The same things were measured in two ways. Each way mixes the same 12 hidden numbers, adds some noise and spreads widely along 8 directions of its own, which tell nothing about the thing.
Some things both ways: the first way, then the second way.
-16,-32,35,12,-18,-14,-15,-12,15,-19,-11,18,-14,-37,-20,-13,-13,1,17,50,15,21,12
9,-15,-19,-3,-13,-24,-38,16,-18,10,30,-9,21,18,14,-20,-25,15,30,14,21,-17,1,21,-28

8,-4,2,-7,10,33,10,-1,25,15,-12,-1,5,-19,-24,10,40,-43,3,-30,5,-8,-9
-15,-10,-8,34,-2,-12,-27,-4,-23,-15,-22,-6,12,25,-19,-16,4,-7,50,12,4,-19,-38,2,-3

2,4,-11,-9,-20,-20,-5,0,-7,25,-13,-22,2,0,2,7,30,-35,17,-2,15,5,-19
23,8,-13,12,9,5,3,-5,4,0,1,-17,-10,-9,22,-3,0,27,-16,9,9,13,-3,8,0

32,-49,37,11,11,7,-11,-5,9,-12,23,22,-3,-11,0,17,-14,-6,-30,22,-8,13,40
-22,-4,-1,13,0,15,-12,-12,6,-17,14,-4,2,-9,-19,4,-2,-4,-4,-15,-23,1,-5,3,15

-6,-3,-10,-3,-6,11,-4,25,6,34,9,-5,-19,25,5,-18,11,-14,20,-6,38,-6,22
-6,6,25,-2,9,4,-16,41,2,-6,4,-3,-16,13,-20,0,25,5,-5,-5,3,-18,-9,6,-12

-4,-1,16,7,-20,-6,14,2,-7,-7,6,8,7,4,-4,2,10,4,14,11,5,5,9
-13,-12,5,23,-41,-6,4,-10,-7,-12,-7,-8,-12,-73,-4,-23,3,2,0,-16,-15,-21,2,-36,-38

-46,5,-3,3,-2,10,3,-16,12,13,-11,-19,-12,-12,15,-39,-21,3,8,0,14,-4,-4
-13,-14,11,-4,-6,17,0,-7,-23,3,26,4,13,-19,20,-29,-6,10,32,-20,3,-33,6,-18,-25

17,30,-17,-3,-3,-1,16,4,20,12,-11,-10,20,7,-10,9,49,-3,-14,-44,-22,-19,-61
21,-1,-13,20,11,8,8,1,8,4,8,-4,4,1,7,-4,2,17,7,-16,10,-8,-12,17,1

0,-7,28,20,-15,-23,-19,10,15,-9,20,15,32,1,-4,1,-15,9,-24,28,8,30,4
2,-10,0,15,-12,12,5,36,-16,-22,22,3,5,-5,-2,-14,-3,10,-3,1,-16,-16,-2,-3,-27

-8,25,5,32,9,17,1,-8,12,-34,-2,18,18,-1,-45,-4,-30,28,5,-26,-23,-11,8
-1,-1,13,20,2,-15,4,-2,-7,14,-1,23,-17,-8,9,5,20,5,6,5,4,-13,-2,-6,2

20,-9,10,0,24,-4,-15,17,-1,0,20,-6,2,10,2,-19,-5,-6,-24,-15,8,-8,-13
11,-11,22,16,0,2,-11,-5,-11,-15,4,5,2,-9,6,-3,12,-9,12,-24,-2,-7,-2,-13,8

-30,42,-35,-2,-40,-38,2,-13,-4,5,-12,-4,18,13,19,-23,23,5,17,12,7,6,-60
21,-5,39,-45,18,4,-13,20,-6,-2,17,-25,11,-1,19,-20,-8,43,-12,-2,3,2,28,14,-25

44,5,13,-11,17,-4,1,24,15,-11,14,-13,-22,32,15,5,-19,18,-39,-5,-16,1,14
4,-20,27,10,-2,0,-4,-27,-4,-18,16,24,-6,-20,11,-21,19,3,27,-14,-20,-24,6,-34,3

-44,-14,30,4,12,-2,-7,10,28,-1,-27,-14,-3,-34,-32,-20,-2,0,-5,1,25,2,-24
-21,-17,-13,5,7,20,-11,-22,-9,-20,9,5,23,3,14,6,-19,-21,17,2,-3,11,2,-2,9

37,-24,23,23,0,17,-10,5,2,-4,31,10,-15,36,-10,1,-7,16,-16,-23,-12,-14,50
-16,10,-7,20,-11,-5,-2,-51,-3,-9,-42,-4,-10,-18,-1,-5,3,-3,2,-5,7,9,-24,-3,21

-25,31,0,-9,-3,9,5,2,19,-5,-18,-2,-5,-26,-32,-10,24,-16,20,-8,-8,3,-31
-10,-10,19,9,-4,-2,-13,-3,-7,-9,11,15,2,-4,2,4,7,-9,4,-25,4,-10,0,-8,5

2,23,14,-3,-32,0,-7,0,14,-7,-12,6,-20,1,-6,21,-15,-2,16,6,-11,20,27
-6,-4,9,4,-12,12,0,-7,-7,-7,12,4,-3,-8,6,-14,-4,-5,9,2,-9,-9,-9,-3,-2

-12,33,-13,-21,-42,-2,12,-19,1,-5,-16,16,7,-19,11,40,22,-21,12,16,-22,34,-4
-7,-3,-12,23,-8,9,9,5,14,1,-1,-10,-9,-11,5,2,1,2,-12,-2,-3,0,-11,4,-9

-20,14,25,25,1,-17,1,10,22,-12,-19,3,3,-18,-10,8,-32,19,-24,12,-7,6,-4
-9,1,-11,24,-8,7,5,-23,-2,-3,-12,-2,-12,6,2,6,-6,-12,9,16,5,4,-22,12,20

-17,-1,-1,7,6,-11,-6,15,-6,-3,10,5,-4,28,10,-12,-25,23,-10,0,16,0,16
10,5,-15,19,-8,-2,12,-15,-6,-15,-27,7,1,-30,1,-4,1,0,2,-6,6,1,-7,1,-5

-19,14,18,0,12,-17,-10,11,18,6,-15,-24,-5,-40,-1,-14,-14,-16,-15,7,-3,14,-25
-10,-7,5,27,-12,0,-12,12,-13,5,19,3,-10,2,18,-1,10,-4,7,-19,16,-23,-5,-12,-9

-5,12,-3,-6,-6,-18,-11,25,19,38,12,-11,-33,3,19,-25,15,-29,9,3,4,10,1
-11,33,11,22,3,-7,-15,-5,2,8,-23,-23,-4,20,30,0,3,2,-17,-6,15,13,-31,13,-11

-5,18,-6,7,1,-7,0,-10,2,0,-7,2,26,-5,-15,20,18,-18,2,-7,-13,-3,-26
11,8,7,39,1,-11,0,0,-12,-2,14,-3,-23,-12,1,2,21,5,18,-1,-9,-24,-10,-27,2

-2,-37,-1,-5,24,-7,1,-22,-4,6,-19,5,3,-53,13,-3,4,-37,5,22,17,-7,-29
-17,-12,-3,-11,3,5,7,-12,22,-16,-5,-1,28,-15,-5,6,-24,-8,-11,5,-42,25,17,23,-7

0,-34,29,20,14,-4,-22,19,5,33,-9,-22,-14,-25,-6,-3,-38,5,9,-5,26,-15,16
9,25,-24,-1,6,9,-3,1,-11,12,12,2,-13,25,9,7,-8,2,4,11,52,-4,-28,27,13

-18,26,-17,-6,-13,-10,13,1,24,41,-7,-18,-2,3,19,-7,34,-20,-1,10,1,-5,-46
-3,23,23,10,-4,19,-4,-6,-6,-21,7,-10,-6,14,-15,-16,-3,1,11,-14,-8,-18,-33,14,2

-24,-2,0,-14,-11,2,-12,-23,-5,-4,-24,1,-2,-38,3,4,-13,-14,19,14,9,11,-15
2,-13,7,13,-15,4,2,-24,-23,-25,24,23,6,-12,1,-8,-8,-27,54,-17,0,-36,4,-17,1

-7,12,-10,-37,-1,17,-1,-24,-3,-3,-29,-19,-2,-29,0,29,-1,-29,15,-17,-14,17,-7
-11,-7,-10,9,7,5,-12,17,-3,7,20,9,3,1,19,-3,8,-3,7,3,4,-8,2,-8,-15

13,3,-20,-27,-12,19,-3,-12,-7,12,-2,-21,-29,12,9,-12,27,-29,15,-22,3,-5,3
23,11,-30,27,8,16,-12,20,39,40,13,-8,-25,-2,26,-2,32,18,-31,-27,32,4,-17,26,9

8,13,-6,3,-27,23,19,-27,-2,-29,6,17,12,33,-29,22,13,44,2,-16,-34,-12,-8
15,-23,36,-37,11,-11,-11,-4,-4,4,21,-15,21,6,19,-5,-24,23,4,11,-5,10,23,13,-8

-29,-31,-14,-29,-12,8,5,-21,-14,2,-2,10,-42,-24,34,-1,-30,-11,27,61,19,35,53
-17,6,24,-25,8,-1,-19,-42,-3,-30,-5,13,4,-23,-8,-9,-9,15,3,-10,-1,-1,11,3,-2

21,-15,-2,-18,-8,-4,-16,-9,-15,2,7,24,6,-33,19,17,12,-39,9,20,3,20,-4
-1,-6,4,-18,13,2,-15,-3,10,-10,-20,-17,19,15,4,5,-12,4,-20,4,1,34,-4,27,9

34,-14,7,-14,21,4,-2,0,-13,7,-2,-31,-1,5,-12,23,7,2,-6,-41,-22,-21,-19
-24,-9,19,-24,-6,-16,-15,34,-3,-5,8,5,11,17,-9,26,-13,-24,-22,2,-2,11,21,17,-8

11,21,9,27,-17,19,1,-1,15,14,3,-2,31,9,-40,21,26,21,-3,-63,-33,-26,-27
9,11,-12,6,9,15,31,-17,7,19,-18,-36,12,-5,52,4,-26,22,-34,6,11,37,-15,14,-10

Other things, the second way, with their names:
j_510: -15,22,8,-20,10,-7,-9,-30,-13,-28,-23,-11,9,-34,-5,4,-17,22,-20,-2,11,17,-2,-7,-18
j_244: 8,9,0,15,8,-16,1,33,14,28,22,-4,-18,24,31,33,9,-17,-10,9,25,-1,-1,0,-10
j_999: 8,-12,-8,-5,-23,11,0,4,-10,-31,-13,-7,34,-19,-1,-25,-26,3,-13,-13,-12,15,-4,21,-20
j_850: -1,15,-25,-4,3,10,15,-32,-7,-2,-9,-12,7,-21,10,4,-30,16,-12,13,13,20,-13,14,2
j_385: 13,14,-3,2,6,-7,-23,-25,-17,-1,-16,-33,-5,7,7,-14,-2,15,22,3,30,-2,-26,-3,8
j_344: -22,-15,37,-20,22,-9,-34,69,1,34,29,-46,7,25,41,-11,10,31,-16,20,-8,0,15,-16,-60
j_61: -7,9,-16,14,8,-2,6,-12,-5,24,23,2,4,-24,20,-2,-2,13,9,0,-4,-8,-4,-15,-13
j_531: 32,4,-3,-22,-4,19,-21,39,10,14,11,-25,1,5,-22,-20,3,29,-36,-16,14,15,-23,51,16
j_432: 21,-6,18,2,-8,-31,-24,-12,-33,-9,-4,-2,11,-15,9,-25,-8,17,37,7,12,-19,2,-3,-25
j_335: -21,12,6,9,-3,-9,-7,6,10,0,-4,2,-17,10,-4,24,3,-20,-13,14,2,6,-6,9,2
j_772: 3,-25,5,-31,6,13,-9,11,-21,-17,17,27,25,22,-20,1,-11,-8,11,-5,11,2,6,17,28
j_939: 2,-18,24,-16,-9,1,-9,44,-2,2,2,-18,-2,-4,10,-3,-1,16,-32,-2,12,5,12,12,-27
j_765: -8,-21,19,18,5,-8,26,-29,-4,-9,25,45,5,-3,12,14,-11,-17,39,19,-41,-19,27,0,6
j_70: -25,6,-27,23,-13,13,18,-17,-19,-3,4,17,6,34,-2,16,-25,-32,25,6,21,-10,-32,18,22
j_226: -18,-2,2,18,7,-16,5,22,11,24,7,12,2,36,37,15,-6,-6,5,21,10,-6,1,24,-30
j_458: 12,20,12,-10,16,4,-8,-6,16,17,12,-25,-15,0,22,-8,3,32,-19,0,9,6,-8,11,-3
j_600: -14,-29,-13,35,-24,-35,-16,-24,-20,-12,-14,15,2,-15,7,-24,-2,-1,57,27,-8,-30,2,-20,-28
j_499: -6,-5,22,-20,16,5,-24,13,-24,-12,8,-3,18,16,5,-3,-5,3,2,9,-2,10,2,2,2
j_857: -2,22,-12,-6,5,32,10,-42,-5,-24,-3,-4,-15,-7,-7,-11,-9,16,1,-9,19,-5,-20,10,25
j_489: -45,2,-2,48,-10,10,10,18,25,23,16,-4,-38,14,11,21,15,-24,0,3,-5,-26,-9,2,-9
j_897: 23,28,16,-24,23,3,-35,-26,-9,-1,-9,-16,-9,19,-9,-13,6,26,5,-7,40,5,-30,27,35
j_840: 8,-1,10,13,-1,-16,3,-7,-19,-2,12,2,-2,-6,5,1,1,1,24,4,-4,-17,-2,-22,-3
j_666: -6,16,-19,-10,22,35,14,1,16,24,-14,-8,11,-4,31,-10,3,19,-32,-7,20,28,-28,17,-4
j_245: -5,-19,7,-2,14,43,47,-4,4,-18,56,49,1,-22,7,-3,4,7,1,-16,-41,-23,25,-23,7
j_370: -30,8,-38,7,7,19,-14,-26,2,2,11,6,9,23,7,8,-20,-13,11,13,14,11,-21,24,23
j_168: 9,-11,18,-2,-5,8,4,-36,-19,-38,9,22,4,-19,-10,-13,2,-13,33,-21,-13,-18,1,-29,20
j_351: -15,3,-12,13,-30,-14,3,-12,-8,-24,-36,5,-5,-33,-33,-22,-5,17,-1,-2,-3,-16,-13,13,-21
j_346: 16,3,-13,30,5,-42,-3,-20,-7,-4,-4,19,6,-23,-7,1,1,24,20,5,-7,-13,-2,-4,-12
j_852: 0,5,5,6,-13,-11,5,-8,-6,-9,-19,5,-14,-4,16,-18,9,1,12,6,16,-17,-9,-12,-20
j_391: 1,-17,-4,-19,-10,3,1,-39,-2,-10,-5,-9,5,-39,3,-14,-14,13,-1,-6,0,11,7,-16,7
j_419: -12,-9,16,19,6,15,-7,2,-2,-18,16,14,-10,-3,-2,-2,19,-2,7,-11,-20,-15,3,-11,6
j_414: -11,-16,34,-7,18,6,14,-28,-3,-29,9,19,6,21,12,39,-21,-24,-1,21,-17,24,15,0,29
j_51: -18,8,-15,13,10,23,7,-4,25,8,-3,7,-9,-1,13,10,10,-1,-31,-6,-4,18,-11,16,14
j_96: -33,16,5,8,0,2,-2,-16,21,12,-24,-20,-8,-7,21,19,-11,-4,-38,14,-1,33,-11,21,-9
j_100: 5,10,-20,20,1,2,-3,-2,3,11,11,-2,2,-10,17,6,2,-3,-7,-21,14,1,-11,0,1
j_443: -26,12,-5,19,-9,-19,-9,4,-9,19,-13,-9,-8,4,11,-13,4,15,7,2,15,-20,-18,-1,-27
j_932: -29,-20,13,2,-10,2,6,-11,-10,-22,-14,2,6,-2,1,14,-23,-15,-5,26,-18,17,9,9,0
j_307: -16,2,-6,2,6,22,15,-26,19,-11,-4,22,-14,-28,-25,20,4,-6,-16,-21,-2,5,5,19,32
j_676: -2,-6,19,-12,13,41,-12,-5,4,-17,39,10,-12,0,-14,10,6,-10,-8,-13,-12,4,7,9,43
j_273: 25,-24,-13,5,26,16,30,3,21,15,28,13,7,10,59,9,-4,10,2,12,2,10,24,5,-5
j_117: -2,-8,4,38,-9,-12,4,6,2,0,14,20,-8,-3,-1,19,4,-9,2,-10,-3,-15,1,13,-1

Some of these things the first way, each followed by its name:
-5,13,-22,-4,4,-6,27,-22,-7,-6,-20,-9,22,-15,8,6,16,0,-9,-15,-18,-10,-46
j_307
-11,0,-7,-7,-19,-7,-12,-18,-1,-10,12,14,6,-5,20,-10,-4,-26,-4,34,9,37,15
j_419
-22,32,-2,-9,-14,12,-2,-1,9,-6,-20,4,0,-7,-30,-1,20,-14,33,-13,5,-2,-20
j_772
27,-61,36,1,16,-1,-15,-16,8,12,-8,-12,-9,-56,10,11,-16,-33,-9,11,3,9,16
j_370
-23,1,17,13,21,8,16,25,22,5,-12,-25,-17,31,-37,2,-9,51,-18,-23,-2,-30,-3
j_335
22,-31,30,16,15,27,-8,11,25,31,-19,-39,-37,-23,-8,11,-34,-8,-22,-34,1,-11,46
j_489
27,-37,21,5,-4,13,-1,3,-14,16,7,-6,-12,6,-10,3,21,-12,22,-8,20,-23,18
j_391
-17,-5,8,26,-35,-9,-12,-3,-16,-14,35,26,34,15,-6,-32,0,21,7,24,23,14,2
j_939
17,-3,-1,-6,-10,-14,-27,13,-7,34,-12,-15,-14,-28,22,-2,-8,-35,26,6,25,5,3
j_852
-7,-9,-18,-8,11,-11,30,12,5,7,12,18,-23,16,6,-8,33,-23,21,26,8,4,19
j_346
-10,26,7,5,-35,-4,13,18,14,-14,3,21,8,23,-37,22,21,23,4,-4,-12,18,0
j_414
-29,13,-6,-6,1,6,11,0,3,-18,-8,-4,-23,28,-13,-3,-27,36,3,-1,-3,-1,16
j_432
26,-4,-17,-16,10,6,-2,-20,-18,7,7,-1,6,-3,26,20,-6,-5,-4,0,-18,-10,-17
j_897
17,-22,18,17,18,-3,-18,6,13,15,0,-6,2,-35,-5,-22,-1,-31,-2,-6,14,-6,-6
j_51
-30,14,-31,-19,8,-6,35,-24,-6,-2,-2,-19,6,-1,14,-11,23,-12,-13,11,-14,8,-38
j_117
2,-1,29,31,12,-8,-12,25,18,3,0,15,4,-6,-30,1,-11,7,5,-4,7,-15,4
j_840
-3,-10,13,0,16,2,-5,22,-5,7,6,-5,-7,13,-6,16,-23,37,-12,-12,-2,-13,5
j_244
11,2,-1,-17,-7,30,-11,-12,-5,-3,-1,3,-2,12,-17,26,9,-2,13,-17,-7,-8,6
j_168
-35,-26,13,30,-5,-19,-7,18,16,48,-1,-26,-12,8,13,-41,-2,10,-4,22,48,-18,-5
j_857
24,-10,16,4,20,-1,-9,-3,7,8,3,-9,36,-36,6,8,-6,-14,-22,-13,-10,0,-32
j_344
